The rows of a group lie close to one hidden flat surface of 12 dimensions, which may be shifted away from zero. Surfaces can cross.
In the rows, zero is written as 128.
Known rows, each followed by its group:
[115 110 142 174 114 141 101 145  66 124 119 167 144 103 121 101 128 109]
K_716
[129 180 168 124 174  97 151 157 135 128 119  94 153  69 135 104 106 169]
K_826
[125 112 154 169 133 109 141 132 133 109 104 115 172 145 163  94 165 118]
K_464
[103 135 105 159 120 178 175 158  91 151 108 133 101  99 132 115 160  74]
K_716
[175 103 127 165 124  81 167 110 123 140  97 173 144  59 146 134 178 100]
K_826
[173 158 155  86 124 151 132 148 128 156 123 100 142  90  66 131 127 109]
K_464
[ 42 118 175 136 172 118 109 163 152  87 156 108  69  63 143 110 107  89]
K_716
[190  98 106 155 155 120 105 130 183  83 159 195 124 134 117 126 103 160]
K_464
[ 88 122 127  78 126  89 171  40 133 127  94 114  77  87 160 142 119 136]
K_826
[ 96 148 151 152 185  89 125  84 143 137 120 144 120 101 156  90 120 179]
K_716
[ 99 132 115  97 148 169  96 126 156 103 160 111 125 157 138  57 111 163]
K_826
[ 77 143 130 156 155 143 100 128 166 167 123 107 152 112 146 113 196  88]
K_953
[108 115  75  93 122  98 121 125 117 154 173 117 182 127 125 179 105 147]
K_953
[153  94 148 160 152 141 164 140 158 161 117 122 132 139 105  86 135 114]
K_953
[166 164  62 154 127 132 146 131 112  79 102 154 117 127 131 169 109 168]
K_464
[118  96 155 148 138 127 133  99 161 103 143 150 171 164  95  90 150  83]
K_464
[163 138 121 110 122 148 153 116 144  98 119 139 142  83 157 138 138 125]
K_464
[109 142 111  91 110  79 150 156 129 123 184 142  99 188  79 147  91 126]
K_953
[122 113 105 153 138 149 131 111  49 118 190 191 138 150 142 138 101 139]
K_953
[109 117  91  87 148 149 156 114 129 140 177 136  75 137 125  57 120 142]
K_826
[ 53 144  87 105 107 175 126 122 161 155 116 139  47 124 119 141 126  97]
K_716
[139 172  96  79 126  93 145 122 171 155 105  85  73 151 153  80 173 172]
K_716
[103 111  92  88 125 151 114  74 131  96 167 164 151  93 150  95 135 122]
K_826
[155 162 137 132 162 123 128 140 107 163 201 154 145 124 134 195 137 128]
K_464
[ 97 127  82 108 133  66 167 101 125 102 143 191 142  35  99  93 115 120]
K_826
[106 129 165 136 107 139 120  92 163  96  69 148 107 147 145  90 120 137]
K_464
[143 162 161 129 128 114 127 206 160 104 138 142 115 115  95  70 131 116]
K_716
[123 113 119 132 119 141 148 173  93 112 162 108 124 137 148 189 121  94]
K_953
[108 147 150  70 102 143 111 121 189  84 107 129  76 105 136 109 113 124]
K_953
[ 81 135 118 138 136 135  99 109 141 151 143 143 147 138 140 127 146 122]
K_953
[ 69 131 127 121 134  83  91  89 126 139  86  93 127  91 135 114 125 154]
K_716
[129 124  53 131 142  37 138 145 122 108 155 146 111 122  89  87 141 149]
K_464
[172  83  98 166 156 181  98 126 143 125 117 135 175  87 108 115 109 143]
K_953
[130 129 128 124  98 150 168 144 116  81 135 140 115 144 158 113 172  71]
K_716
[138 145 105  94 107 101 161 130 160 100 100 115 164 119  88  92 138 119]
K_464
[ 97 141 128 159 151 180 101 120 111 175 124 101 101 192 195 123 124 181]
K_953
[114 165 156  82 141 114 127  52 182  85 101 144 163  84  85 108  92 148]
K_826
[140 119  81 116 123 156 150 148 123 153 172 180 116 141 138  50 136 147]
K_826
[ 75 126 138 137 127 114  88 176 158 123 139  89 136 144 112 143 134  94]
K_826
[ 98 142 120 125 125 146  62 144 193 112 106 111 109 129 144 134 127 143]
K_953
[131 144 124 135  99 103 127 122 160 143 122 217 133 133  89  92 134 126]
K_826
[156 102  93 111  95 148 120 100 179 134 132 181 144 173 137  79 155 138]
K_826
[ 97 165 139 101 136 115 184  35 142 161  68  75 143 165 131 138 134 147]
K_716
[103 115 139 165 121 182  87 117 121 120  97 132 115 157 202 134 109 166]
K_953
[126  76 118 105  92 123 158 133 158  89  81  63 173 111 125 119 147  80]
K_464
[113 171 154 143 139 217  95 158 135 146 129  98 100 173 175 167 118 142]
K_953
[120 117 126  88 114 200 144 123 144 151 146  81 140 177 119 126 149  88]
K_826
[ 87 121 105 143 120  82 165 110 146 104 106 145  87 155 157 128 119 139]
K_464
[118 150 134 163 143  92 129 151  85 160 119 114  79 144 152 145 129 154]
K_464
[175  79  98 160 144 150 152 117 125 124 108 110 146 117 133 166 123 127]
K_716
[116 104 108  93 111 139 150  76 126 153 141 169  70 118 130 133 125 110]
K_826
[160 109 115 125 114 138 124 132 100 156  99  91 132 129 101 121 134 134]
K_716
[ 84 113 112  66 109  96 158  80 133 120 153 143 117 111  92 109 128  88]
K_953
[ 75 129 117 108  95  95 130  57 161 108  85 154 125 139 131  95 146 120]
K_826
[154 153 189 140 144 171 144 170 162 163 136 120 122 155 175 138 126 144]
K_953
[151 155 129  84  83 117 116 139 112 193 104  86 168 162  90 143 128 149]
K_716
[185  96 186 141 137 150 122 150 179 129 128 151 148  81 112 154 103 107]
K_464
[118 105 149 134 146 122 135 173 133  95 107  62 103  88 112 106 129  92]
K_716
[159 157  66 181 149  84 116 141 118  85 131 161 129 182 114 102 129 189]
K_464
[133 154  95  98 106 126 103 145 112 149 157 173 133  77  94  89 171 101]
K_716

New rows. What belongs after each?
[155 155 132 138 173 129 126 168 131 147 180 139 118 106 165 102 152 153]
K_953
[120 187 126  91  74 136 167 157 138 138  99 120 124 159 107 105 166  95]
K_716
[ 96 156 197 127 117 125 118 197 100 141 126  94 100 137 115  76 124 114]
K_716
[140 145  80 107 140 144 111 167 108  95 161 111 100 116  99 137  99 144]
K_953
[135 137  98 119 148  96 184 123  88 153 103  92 176  73 126  64 134 162]
K_953
[141 122 144 103 149 115 150  89 135 115 126 109 155  47 131 168 128 105]
K_826
[130 159 100 112 145 139 122 129 161 189 143 149  63 137 136 104 131 175]
K_716
[109 134 175 169 122 106 144 174 124  89  98 110 114 161 196 103 130 143]
K_716
[ 94 175 181 142 173 115  96 173 149 130 140  75 123 143 143  84 139 148]
K_826
[143 135  64 108 142  85 146 136 116 124 175 122 130 141  68 139 137 119]
K_464
[131 146 130 153 143 198 118 110  95 111 101 139 154  78 161  98 125 146]
K_953
[165  87 121  96 117 146 157 133 137 111 148 132 115 140  82 144  67 129]
K_953
[113 129 148 137 160  79 137 105 131 136 112 131  38 106 154  99 121 161]
K_826
[169 107 168 124 153 198 125  95 176 125 112 146 123  57 175  73 144 127]
K_953
[156 147  98  86 151 110 118 127 120 140 225 138 180 118 124 170 165 115]
K_464
[ 79 138  78 134 112 141  99 164 135 173 134 157  77  97 168 141 137 133]
K_716
[134  80  73 117  99 146  65 134 122 134 126 134  93 111 112 137 127 128]
K_716
[125 131 104 162 152 137 122 180 128 100 118  93  72 131 106  96 145 110]
K_953
[133  82  89 147 116  86 144 138  87 118 159 161 129 190 102 137  64 168]
K_953
[ 66 149 144 148  98 154  96 105 137  97 100 172 168 106 142 137 140  92]
K_953
[102 181 174 108 130 109 100 145 140 183 150 143  95 175 151 101 105 190]
K_716
[111 181 149 117 112  78 131 137 148 153 125 165 170 101 143 133 133 145]
K_826
[181 123 165 147 133 115  86 178 136 101 147 164 119 136  91  61 107 156]
K_716
[172 112 118 137 129  65 153  97 162 124 115 166 173  69 142 130 174 117]
K_826
[153 130  80 147 153 160  58 166 148  91 136 129 161  64 122 142 121 149]
K_953
[142 106 137 164 125 128 135  93 102 120 122 160 217 119 133 186 109 124]
K_716
[132 141 111 191 130 152 155 182 114 160 104 157  87 141 185 105 135 155]
K_716
[161 162 181 129 178 117 151 187 185 112 147 123  75 132  97  47 116 146]
K_716
[154 137 154  93 169 136 169  96 143 177 158 103  78 139 153 101 164 130]
K_826
[129 120 148 122 150 100 122 105  99 179 138  88 206  90 127 185 114 144]
K_716
[166 122 135 119 115 150  84 134 143 115 124 147 160  91 186 164  89 184]
K_826
[ 88 145 165 117 122 162 182 156 131 111 131  97  73 162 157 121 138  79]
K_716
[127 123 184 124 146 151  70  67 135 115 149 175 101  74 122 172 132  89]
K_826
[148 134 139 146 112 104 168 182 127  98  98 120 152 114 109 120 110 122]
K_953
[136 134 157 142 129 118  96  98 156 108  92 184  95 112 117 101  95 169]
K_826
[159 182 129  93 129  85 167 179 213 117 156 126 136 154 175 144 147 154]
K_716
[143  97 122 184 151 107 118 138 122 112 161 166 160 141  53 157 122  86]
K_464
[145 139 133 111 144 145 160  90 131 145 118 139  79 135 163  57 125 177]
K_826
[145 165 101 139 146  87 151 163  99 145 165 109 175 141 130 181 151 132]
K_464
[149 146 160 116 152  57 163  93 158 156 104 129  97  91 153 137 137 158]
K_826
[134 150 128  96 162  63 166 107 175 142 147 121 138 107 137  88 152 155]
K_826
[ 41 131 130 145 125 159 110 126 150 132  80 130  73 105  79 118  89 100]
K_716
[123 116 128 135 132 100 144 169 170 151 130 102 170 107 120 145 156  92]
K_953
[101 124 143 138 136 169 109 143 104 112 109  97  95 108 153 121  90 145]
K_826
[138 158 118 109 141 130 190 117 119 136 132 153 154  90 117  51 133 141]
K_826
[ 80 142 103 122 119 126 152 158  99 114 110  67  85 148 113 128 136  99]
K_953
[154 147 107 123 152 102 173  76 133 130  88 103 118 121 139  74 176 151]
K_716
[ 99 153 115 133 125 143 142 109  89 135 137  91 155 202 105 175 149  96]
K_464
[118 197 138 106 122 110 149 108 142 130 124 158 134 138 127 117 134 148]
K_464
[128 149  95 108 128 108 144 136 148 162 145 120 105 137 211 150 159 164]
K_716
[113 118 106 128 137 121 154 140 117 110 136 111 187  71 134 115 153  93]
K_826
[165 133 164 100 171 162 182 150 174 117 178  99  55 173 142 108 129 119]
K_716
[ 79 167 155 110 107 127 123 171 130 155 122 113  80 148 146  99 134 129]
K_716
[140 111 148 110  82 128  75 177 141 106 155 138 100 196 161 139 107 149]
K_716
